All rows are made from the same 13 directions, up to rounding. Whole rows:
[[ 10.8  14.4   1.3 -25.6   4.1 -15.4 -28.5  26.2   6.0  -5.9 -11.3  -4.7
   -5.0  25.8   8.7  -3.9   8.2  34.0  -4.1  -8.0   7.5  14.3 -17.2]
 [  0.1  -2.1   8.9   2.4 -17.1   4.2 -24.3  -8.4 -10.8   4.3  14.4 -25.6
  -17.7  -3.5  -5.9 -14.0  19.2 -55.1 -15.0  -2.0  14.1  31.8   3.1]
 [  8.5   1.4  -1.7 -11.1   2.3   1.3   7.8  -2.4   2.2 -16.7  -5.6  12.7
  -13.0  -6.3  -3.8  11.7   6.7  -2.1  17.7   3.5   7.3 -10.4   7.0]
 [ -0.4   5.0  31.5   5.7  -5.5  16.3 -16.6  -0.2 -12.4 -11.3 -17.1 -57.9
    8.8 -10.1   4.0  13.4 -25.7  -3.1 -24.5  -9.7  -5.4  12.5  -0.9]
 [ -1.3   1.3 -12.3 -40.8 -20.8   8.8 -38.0   6.4 -21.8  11.1  -1.5 -38.4
  -17.7  -8.5 -22.3  22.6   6.2 -12.7 -11.5   0.9  -5.0 -23.1  16.4]
 [-11.4 -12.7   3.0  43.0  17.5 -19.9 -24.1   6.9 -22.0  -2.0  16.6   8.4
    7.5  -5.2   5.9  -0.4 -11.2  -2.3 -23.1   0.3   0.5  -6.7  13.9]
 [-22.1  28.2 -18.3  -1.8   0.8  26.8  10.2  -4.6  11.9   8.0 -18.0 -24.8
    1.2   0.0 -25.2  10.8   0.0   1.5  11.7  -7.6  13.4 -19.4  32.0]
 [ 15.3  -8.2   5.8 -39.8 -26.4  22.0  -2.7 -17.2  -1.3   0.9   4.4 -11.6
    4.0 -18.5  -5.0  26.9  -5.9  24.0   8.6  19.9  -7.6 -30.7  -4.7]
 [-21.6   0.3   1.2  25.5  29.2   7.8   6.9  14.9   7.3   2.0 -12.5 -16.5
   11.2   7.9  -4.9  -3.5 -15.5  13.3  -8.3  -9.9  -3.4 -10.5  16.1]
 [  4.3   4.6   0.6   0.3   2.9 -28.2  -2.6  -3.1 -28.7  16.4   8.6  11.5
  -16.9   4.4   3.2   1.2  -0.3  16.2 -25.6  12.0  -8.5   0.8 -15.3]
 [ -0.2 -14.8  12.4 -19.5 -18.2  41.1   4.6 -26.5  10.7  -6.9  15.9 -18.8
   -0.8 -13.7 -10.4   1.9  10.5  -9.0  12.6  13.4   5.8 -10.0   4.5]
 [ -5.3  -5.3 -11.6 -16.8  -6.8   0.4 -16.3  11.3  -0.1 -15.4  16.9  13.6
    1.7  -8.9  11.0  -5.7  17.7 -28.8   4.5  -5.3  -7.5   4.3  -1.8]
 [ 13.2 -15.3   6.0  -4.4 -29.1  15.6   4.1 -42.7  13.9 -19.9  13.2  19.7
  -12.4  11.4   4.8   9.1   0.5  13.1  23.9 -22.1  19.2  -3.6  -5.8]
 [ 24.3   1.9   1.7 -32.0 -17.8 -22.7  -7.7   8.4  -7.4  39.7  -1.0  -8.4
  -15.4   3.7   5.9   4.5   0.7   0.0 -23.9  16.9  -8.6   9.4 -27.0]
 [-11.2  -3.8 -29.2   7.7  17.6 -10.4   5.7  14.0  -3.7 -19.0 -16.3  26.5
   -5.9  -7.0  -5.2  32.0 -16.5   0.2  18.4 -25.4  -7.9 -47.0  33.8]
 [  1.1  19.5   6.1  34.9   9.4   1.2  38.2 -29.5 -14.2 -29.6 -42.3   1.7
    4.2  17.7 -31.4  -5.9 -14.3  40.4  37.6 -16.1   7.0  12.7   8.5]]

Rows cut short, each followed by the rest of it:
[-19.9  13.2  -2.3  -5.8   1.5   8.4  -6.7 -13.6 -41.7   0.5   7.7 -25.6
 -18.1  -7.2 -31.8  -9.4  20.3  -9.8 -13.4  17.4]  [-6.4  1.2 11.5]
[ -7.5   9.2 -12.9   5.9  15.7 -14.1  14.0  11.0  -1.0  16.6  15.1  27.6
   4.2  -6.3   1.6 -19.8  20.0  -8.6  -3.1  28.4]  [-3.1  5.3 -3.8]
[  7.4 -20.0   7.2  13.9  -1.8   3.5  -1.1 -14.8 -17.3 -23.0   2.6   5.1
  -0.5 -11.5 -19.1  -6.1   7.3 -16.3  21.8   9.0]  [ 1.7  2.4 11.6]
[-17.4  10.3 -13.4  19.3  -7.1   6.9  -1.7  -7.6   7.2  33.6  -9.4 -29.7
 -12.4  11.9 -13.8   7.3 -12.7 -24.3 -17.1 -27.1]  [14.0 -4.3 24.5]
[  7.2 -15.2   6.1 -12.3   1.3 -11.9   7.7   5.9  -7.9   1.3  -0.7   5.1
  -2.8  10.4   8.4 -13.9  -0.9   5.2  -6.4  -4.0]  [-24.2  14.9 -27.7]
[  4.8   2.3   3.6   4.1 -22.2   4.0 -13.1 -16.1 -17.8   1.0  -3.1 -15.6
  18.8  -9.2  -8.8  10.5 -15.2  16.2   0.1   3.0]  [-5.3 -4.5  1.3]
[  7.0  16.6  11.3   7.9 -17.1   3.4 -12.4 -18.2   6.9   5.3  12.4  -4.4
  -6.7 -11.2  16.4  23.0  -6.9  -3.5 -16.4   3.2]  [28.5 -2.4  4.8]
[ 14.8  10.0  18.3  29.3   6.5 -28.2 -10.4   3.8  -9.2  -1.6  -9.7   2.1
   1.5   7.5  14.9   2.5 -16.5  15.4 -17.1  -2.7]  [ 12.1  21.4 -10.4]
[-24.8  -1.4  -8.9  33.6  42.2 -13.1   5.6  23.7  -2.9 -28.9  -0.8  31.0
  19.4   4.6  12.6  -6.9  -9.5  24.8   2.6 -13.4]  [-13.2 -13.5   9.9]
[ -6.1   3.7   5.2  -4.6  -9.8  34.7  19.4 -27.5  14.6  19.3  -0.1 -29.8
 -10.4  10.4 -32.4 -21.6  20.1  -9.8  13.0  12.2]  [19.0 13.1  7.5]
[ -6.1  28.4   3.4  28.5  34.0 -16.4  10.0  16.1 -10.5 -17.7  -3.4  23.3
  17.1 -16.6   3.6  -5.3   5.9  17.6   2.4  32.9]  [7.7 3.0 8.2]
[ -8.1  25.7   5.6  13.9   7.4   8.9 -15.2  16.6  33.5 -13.8  11.6   8.3
  33.1  -3.2  29.8  -8.7   6.3  10.2   0.0   4.9]  [24.3 16.4 -1.3]
[-12.4  20.4 -13.3 -19.6  16.7 -11.2  -4.7  21.4 -13.8 -20.5 -10.7   1.9
 -27.2   6.0  -1.0   1.1  17.2 -15.7  -3.5 -16.1]  [-5.0  4.8  4.4]
[ -2.0  20.6   6.4  -5.3 -11.7  12.6   5.6 -12.0  -2.2  15.1  -2.8 -22.0
  14.0   1.4 -10.7 -13.0   4.8  17.2  -3.1  17.9]  [  1.5  16.6 -10.5]
[  4.4  -9.6  36.1  20.5  13.2  18.7   6.8 -18.2  17.9 -14.1  -6.9 -25.4
 -24.2  19.1   1.6   0.7  -8.5   8.3  -6.4 -15.6]  [29.7 11.8  2.7]
[-13.3  31.0 -16.1  10.6  14.6   2.8  27.3   2.0  25.0  27.0 -20.2  -5.3
 -10.6  34.3 -23.7 -31.6  20.2   2.0  12.6  -5.9]  [23.8 26.0  6.5]
[ -5.0  -5.6 -12.8 -28.6   0.8  18.4   0.3  20.0  18.7   4.0  -8.0 -13.6
   6.9  -2.2  -9.4  -3.1   9.2 -13.4  14.8   0.3]  [-9.5 -9.9  7.3]
[-20.4  17.0  -5.4  15.6  41.8   4.6  27.3  29.0  11.7  59.1 -12.1 -30.4
   1.8  -5.5 -25.1 -14.5   3.8  -8.7 -24.3  44.8]  [  2.3 -11.4  21.9]
[ 19.0 -17.2   5.4  -0.7 -21.6   6.9 -32.2   1.4  26.4  24.3 -11.6 -31.4
   9.5  31.1 -14.5  -9.6  -6.1  14.7   9.1 -15.1]  [23.2 13.6  0.6]
[ -2.3  24.3  -7.3   2.1  -5.0 -21.9 -27.4  -4.8 -19.3  -8.1   8.2   6.1
 -39.2  14.0  -0.4  -0.4  22.8 -21.7 -14.3 -16.7]  [27.4 21.3  5.8]
[-22.2  20.5 -27.5   1.7  -5.3   1.3 -15.4  27.8   8.9   6.1 -10.0  -9.4
  37.3  -2.8   6.5  -3.6  -8.1 -11.9  -0.3 -21.5]  [-15.3   2.6   9.4]
[  8.4  -2.1   3.3  37.4  10.0 -20.1   8.6   1.6   4.8 -10.3 -19.7  13.0
   0.7  19.3  -1.7 -16.6  -6.2  -8.6  14.8 -22.5]  [11.6 29.8  0.6]
[ -6.9   0.0  -4.0  29.1  11.8  -5.2 -17.8   4.4   1.2 -20.1  -8.9   2.0
   0.6  18.0 -10.5  -8.5   1.3   2.5  13.4 -23.6]  [19.4  8.1 19.8]
[ -1.6  16.3  15.6 -19.0  12.1  15.6  22.1   2.7   1.0   9.7   0.2 -19.5
  -4.3 -12.0  -6.3 -12.9  17.6  -1.6  -8.4  39.5]  [ -2.5  11.5 -11.0]
[-13.6  -7.9   1.5  17.5  -0.4  11.7 -14.0 -21.0 -16.9  16.7  19.0 -20.4
 -17.3   2.0 -29.3  -9.6  14.2 -13.3 -11.8  13.0]  [17.6 -5.2 22.6]
[ -5.2  21.0  12.8  11.3  -3.1  25.6   5.9 -10.4  11.2 -20.0  -9.4 -14.8
  31.1 -15.5   4.0  12.3 -14.9  24.7  10.9   5.8]  [ 9.3 -5.3  8.4]
[-15.6  11.5  -2.5   2.0   4.9  17.2  -9.7  -4.6 -19.5  -8.3   5.6 -17.7
   3.0 -23.6 -21.8   8.7   8.7  -5.9   0.1  23.0]  [  4.4 -19.6  27.4]
[ 29.6 -28.5   4.3  -0.4 -22.5   5.7 -25.7   1.0  34.6 -10.8 -13.9  -7.7
 -10.3   9.6   0.3  16.6  -7.7 -33.9  27.9 -33.9]  [31.8  2.5 17.4]
[ -5.6   3.6  24.6   6.6   0.9  13.0 -13.5 -16.9   0.1 -10.2  27.2  -4.3
   3.4   1.2  17.2  -3.0   3.0  31.3 -20.5  12.6]  [ 14.2   4.0 -12.4]
[ -6.2  33.4  21.5  13.0  42.9   5.2  41.9  28.0   9.5 -35.0 -34.7  -1.0
  36.6 -18.7  18.3  -1.6 -17.0  32.5   8.6  19.8]  [-17.0  10.1 -10.4]
[ 19.5   3.5  10.8 -22.5   0.5  13.4 -16.6  21.4  32.1   9.2 -14.8 -19.1
  28.1   2.2   1.3  12.5  -9.9  52.5  11.0  23.8]  [ 13.2 -17.0  -2.1]
[-14.6 -21.9 -21.1  -3.6  17.5 -21.7 -19.9  39.6  -7.1 -12.2  -6.4   7.6
  -6.2  17.1   8.6  -9.4  -1.8 -26.2  -6.2 -43.0]  [-28.8   1.8   1.1]
[ 27.4 -27.5  29.4   8.6  17.1 -13.1 -17.6  27.0  -1.9  13.4   3.9 -16.0
  -2.2 -30.1   6.3  10.3  -5.9 -32.4 -20.5  44.3]  [ 5.9 -3.5  5.9]
[ -0.7 -33.5   6.1  -4.4  13.3  -8.4 -12.7   4.8 -13.3 -20.0  17.9  18.6
  -4.5  15.4   3.8 -17.8   8.8  21.7   0.2  -3.6]  [-17.0  -0.7 -16.1]
[ -6.3   3.3   2.4   3.7   9.3   3.6   9.9 -14.5  -7.1  -1.4   2.1   1.3
 -20.9   5.8  -9.3   6.4   1.9  14.8  -3.8   1.3]  [  8.7 -13.2   7.6]
[-13.6  -8.7  -1.0  14.1   5.7   4.5 -15.9 -20.3 -30.9   4.6   3.9 -19.1
 -14.6  20.7 -41.3 -12.1   7.8  30.0  -2.2   2.7]  [ 6.6 -9.8 16.9]
[-16.1  19.0 -40.1 -13.2   1.9 -22.8   8.9   8.9 -20.6   5.3  -0.9  30.9
 -12.2   3.5  -8.0  -2.9  15.2 -10.0   4.7 -10.1]  [-18.5  -7.7   3.4]
[ 25.2 -21.5   2.8  15.0   2.9 -34.3  16.4  -2.9 -27.2  14.4 -18.4  14.4
  -8.7  -4.2 -11.1  11.2 -22.4   3.9   0.7   8.9]  [-18.2  -8.4  -5.0]
[ -0.2 -17.0  -5.4  -5.7  28.5  -5.9 -14.7  58.8  16.0   1.1 -20.3 -13.4
  27.3  -3.2   1.3  -8.3  -6.4  -9.2   4.6   4.0]  [-20.5  -4.9   7.2]
[-27.6  14.1   2.4  38.5  15.6  -5.9 -25.8   9.4 -26.3   4.8   7.8 -23.5
  21.3   4.1  -9.8 -26.4   2.0   2.1 -26.6   4.7]  [-1.9 21.3  8.8]
[ 22.5 -21.5  21.6  -7.0   3.2  -2.6   4.5  15.0  41.2   9.8  10.1  12.9
  16.2  20.0  28.3 -32.6   8.4  11.5   3.0  10.2]  [  4.0  35.3 -40.0]
[-15.5  23.5  -2.3  25.5 -17.9  -1.8   8.0 -24.0   3.8  16.7  36.6  22.3
  16.1 -11.2  30.1 -13.2   5.5 -18.4 -23.8   5.5]  [  8.0  23.7 -14.9]
[  6.0  -5.6 -15.0 -62.6  -7.0   4.7  10.3  13.1 -16.3  13.2  -6.4  -9.7
 -16.6 -15.6 -17.6  10.3  14.0  -8.8   3.9  23.2]  [-34.1 -23.5  -7.7]
[  7.9 -13.1  10.8  10.0  18.2  -7.3  -7.2 -10.1  -1.3  -9.6  31.2  32.5
 -28.2  -7.3   4.2   8.5  18.6   6.5  -3.2  29.2]  [ 30.2 -20.9  11.5]
[ 12.6   3.6  23.9  12.6 -26.4   3.3  -7.1 -41.5  -5.3  -3.5  27.0   1.9
 -18.1   0.6   9.3  -9.1  14.6 -16.8 -10.2   5.6]  [ 29.6  33.6 -14.6]
[-36.4  13.6 -19.6   9.6  21.6   0.9 -14.5   7.8   5.4  12.1  34.7  18.7
  -6.5   5.9  13.2   2.0  11.3  16.3 -28.0   0.3]  [ 11.6 -28.7  16.0]
[-33.8 -12.6 -17.8 -20.9  28.3   8.9  12.4  22.3 -11.5  22.0   1.7 -20.4
 -16.3  16.7 -23.8 -28.0  17.8  -8.9 -16.1  -0.9]  [-34.5  -8.3   1.1]
[ 16.1   4.3  10.6 -11.3 -12.9   1.8 -25.6  -2.3  -3.3 -28.6 -12.2  -9.6
   2.5   4.6  -0.6  13.3  -4.0  23.4  13.9 -10.2]  [12.0  3.2 -0.9]
